The rows are grouped in 2 different ways at once. Each group adds its own fixed numbers to the row, and there is some noise. The rows also spread widely along 6 directions, which tell nothing about the answers.
Some rows, each with its group in each grouping after it:
[-19 -40   8   5  13  -9  12   0 -66 -50 -27  18 -27  -1   2  36  13  25
 -23   2] -> kamo k_439
[ -8 -24  44  24  26 -34  11 -12 -51 -47 -17  37  13  14  -6  31   9  27
  -1   8] -> ral k_532
[-15 -27  16  28  30 -27   6 -17 -52 -70  -8  13 -11  24   1  34  -1  31
   0  15] -> Lova k_439
[-14 -35  15   9  28 -15  13  -6 -51 -83   4   2 -19  -9  -1  33  43   8
  -3  23] -> sug k_518
[-13 -35  27  14  45 -55  22 -10 -43 -76   5  -3 -27  26  14  30  12  27
  -4  19] -> Lova k_518
[-22 -25  15   1  24  -2  16  11 -75 -63 -24   9  -2  -4   6  35  48  -1
  -8  24] -> kamo k_339
[-19 -19  19  11  18  -8 -19  -8 -39 -68  -7  21 -32   2  -6  36  25  18
  20  28] -> ral k_339
[-14 -28  13  22  19  -5  -5 -13 -43 -75  -2  13 -32 -13 -10  39  29  25
  -2  19] -> sug k_532
[-28   4   8   5  44 -24   0 -19 -59 -75 -19   4   5  11   4  36  32  10
  20  24] -> kamo k_439
[-15 -19  19  10  43 -34 -15  -8 -75 -63 -21  12 -28  -8   0  36  11  14
  19  34] -> ral k_532
[ -11  -17   20   14   35   14   -6   -1  -57 -105   21   15   45    1
    4   19   56    6    7   66] -> kamo k_518
[ -9 -31  20  32  32 -49   3 -12 -21 -80  30  -7 -52  11  19  39  21  37
 -16  16] -> kamo k_532
[-16 -44   6   5  20  14 -10 -10 -44 -80  -1   9 -38  -2  -3  27  19  29
  -3  40] -> Lova k_518
[-13 -17  16  -5  25 -21   3 -21 -24 -57 -11   0 -29  -2   0  42  49   7
  14  18] -> ral k_339
[-19  -1  22  -5  42 -51  49 -32 -36 -51 -17 -10  24  18  17  43  56  11
  -8 -13] -> kamo k_439
[-32  10   1 -19  33 -19   2 -32 -13 -69  -7 -21 -50  -2   8  48  66   9
  20  14] -> kamo k_339
[-23 -16  23   3  28 -29 -11  -1 -59 -56 -26  19 -33   7  -6  40  13  11
  25  21] -> ral k_339

New rows. What belongs after each?
[ -7 -41  32  15  30 -38  -2   1 -55 -65   4  21 -26   7   4  24   2  23
   0  30] -> ral k_518
[-19 -22  17  11  27 -16   2 -11 -45 -67  -4   3 -30  -4   5  40  30  27
 -11  20] -> kamo k_532
[-23 -22  -4  17   3   3 -23 -22 -21 -78   2  19 -61  -1 -17  42  10  38
   3  13] -> sug k_439
[-35  -7  11 -15  20   2  -2 -15 -59 -43 -49  20 -39  -8  -7  45  20  25
  -1  -1] -> kamo k_532
[-14 -13  16  13  29 -13   2 -17 -42 -76   0   7  -9  -3   7  37  43  21
  -3  26] -> kamo k_532
[-33   8   7 -31  23  -6  -8 -34 -24 -47 -34  -3 -42 -11  -8  50  54   7
  36  15] -> ral k_339
[-29 -24  28  19  10   5  -2  10 -57 -64 -15  41  -5  21  -9  35   8  24
  -9  13] -> kamo k_339
[  2 -50  13  37  23 -28  11  12 -34 -95  41 -13 -38  -2  20  32  45  13
 -26  38] -> kamo k_339
[-27 -16  19  -5  16   9   1 -13 -39 -68 -11  22  -9   8  -1  30  32  24
  -2  20] -> kamo k_518
[-14  -3  21  -6  30 -16  34 -34 -19 -54 -10 -13   1  -6  10  44  71  17
 -12  -1] -> kamo k_532
[-10   0  29  12  44 -31   4 -34 -32 -70  -2   8  14   2   2  37  44  15
  25  29] -> ral k_532
[-24 -16   9 -25  18   0  11 -27 -14 -64  -7  -1 -38  -8   6  36  52  22
  -5  10] -> kamo k_518
[ -6 -44  10   2   8  -8   0 -13 -46 -44 -24  18 -32  -7  -4  36  14  25
 -11  10] -> ral k_439
[  7 -82  -4  19  13 -32  24  -2 -45 -60   4 -18 -73  -7  13  38   6  36
 -47   8] -> Lova k_439
[   7  -46   36   50   35  -33    3    9  -29 -115   65   10    3   25
   18   17   28   29  -18   49] -> kamo k_518
[-21 -40  21  28  -1 -14  -7  -6 -15 -60   0  23 -74  29 -10  45 -16  52
 -15  -2] -> Lova k_339
[-26  -4  21   4  32  -1 -10 -14 -36 -91   9  17   5  12   1  28  40  19
  16  41] -> kamo k_518
[-19  -6  16   8  51 -48  19 -20 -45 -78  -5 -20 -17  21  12  44  43   6
  24  23] -> Lova k_339
[-35  -9  17   3  13   2 -27 -16 -15 -78   5  32 -44  18  -9  34   6  44
   9  18] -> kamo k_518
[-12 -35  31  16  26 -31  18  -2 -37 -72  12  15  -9  18  13  27  24  26
 -20  15] -> kamo k_518
[-19   1  40   4  21  -7  10 -37 -25 -42 -30  35  25  11 -15  38  35  26
  12  -3] -> ral k_532
[ -7 -29  30   3  28 -33   6 -20 -22 -63   6  13 -22   9   1  28  26  26
   0  21] -> ral k_518
[-31  -9  20  -7  33 -14  -2 -12 -45 -70 -17  18 -21  11   4  32  22  23
  14  22] -> kamo k_518
[-30 -10  12  21  -1  49 -42  -3 -27 -90   9  42 -21   6 -22  35  25  32
  13  44] -> kamo k_339
[-23 -36   9 -15  25 -15   5   0 -57 -59 -19   3 -48 -10  10  35  24  20
  -9  19] -> kamo k_518
[-19 -14  35  20   4  20 -25 -27 -22 -55 -12  53  -2   9 -25  34   8  42
  10  16] -> ral k_532
[-14 -22  14  27   7  36 -26 -13 -28 -89  19  28  -7  -9  -9  33  34  37
  -9  46] -> kamo k_532
[-14   4  27  30  23   3  -7 -46   6 -90  20  17  14  26 -10  37  37  43
  13  27] -> Lova k_532
[-46   0  13   6   7  21 -33  -5 -58 -67 -37  42 -40   3 -32  42   6  22
  30  15] -> sug k_339
[-19  -2  11  -4  58 -45  20 -22 -53 -69 -15 -22 -12  -5  17  42  60   3
   8  22] -> kamo k_532
[-24  -4  11  -2  34  -2   0 -17 -61 -67 -22   6  -5 -11   2  39  46  14
   8  27] -> kamo k_532
[-22 -11   9   8  24  -8  -8 -40  -7 -66  -7  -1 -56   6  -9  48  22  46
   8  13] -> Lova k_532
[ -2 -44  28  30  25 -32  26 -13 -40 -63   4   3 -21  13   3  38  12  39
 -24   6] -> Lova k_532
[-17 -51  11  -1  13  -5   0  -7 -45 -61 -12  15 -63   3  -2  32  -2  38
 -13  18] -> Lova k_518
[-14 -17  38 -12  44 -56  60 -16 -50 -49 -16  -6  23  17  22  33  54   5
 -15  -8] -> kamo k_518
[-11 -24   6   9  39 -32   6 -29 -30 -75   3 -24 -53  -5   9  45  32  28
   2  23] -> Lova k_532
[-34  -2   9  -2  21  29 -27 -19 -45 -85 -15  29 -12  -6 -23  28  33  17
  30  38] -> sug k_518
[-20 -17  25   4  36 -14   5  -5 -48 -82   4  13   2  11   9  27  36  17
   3  30] -> kamo k_518
[-18 -30  10  10  17 -23  22 -13 -54 -52 -26   9 -26  -4  -5  40  23  18
 -13 -10] -> sug k_439
[-39   2  -7  -9  13  14 -23 -43 -22 -61 -34  13 -44   9 -19  44  12  39
  26  15] -> Lova k_439
[-12 -36  -6  10   6  22 -26 -28 -13 -78   2   1 -79 -16  -9  45  20  51
  -6  33] -> Lova k_532
[-19 -20  19   2   9  24  14 -17 -41 -56 -20  25  10 -10  -7  38  44  28
 -17  10] -> kamo k_532
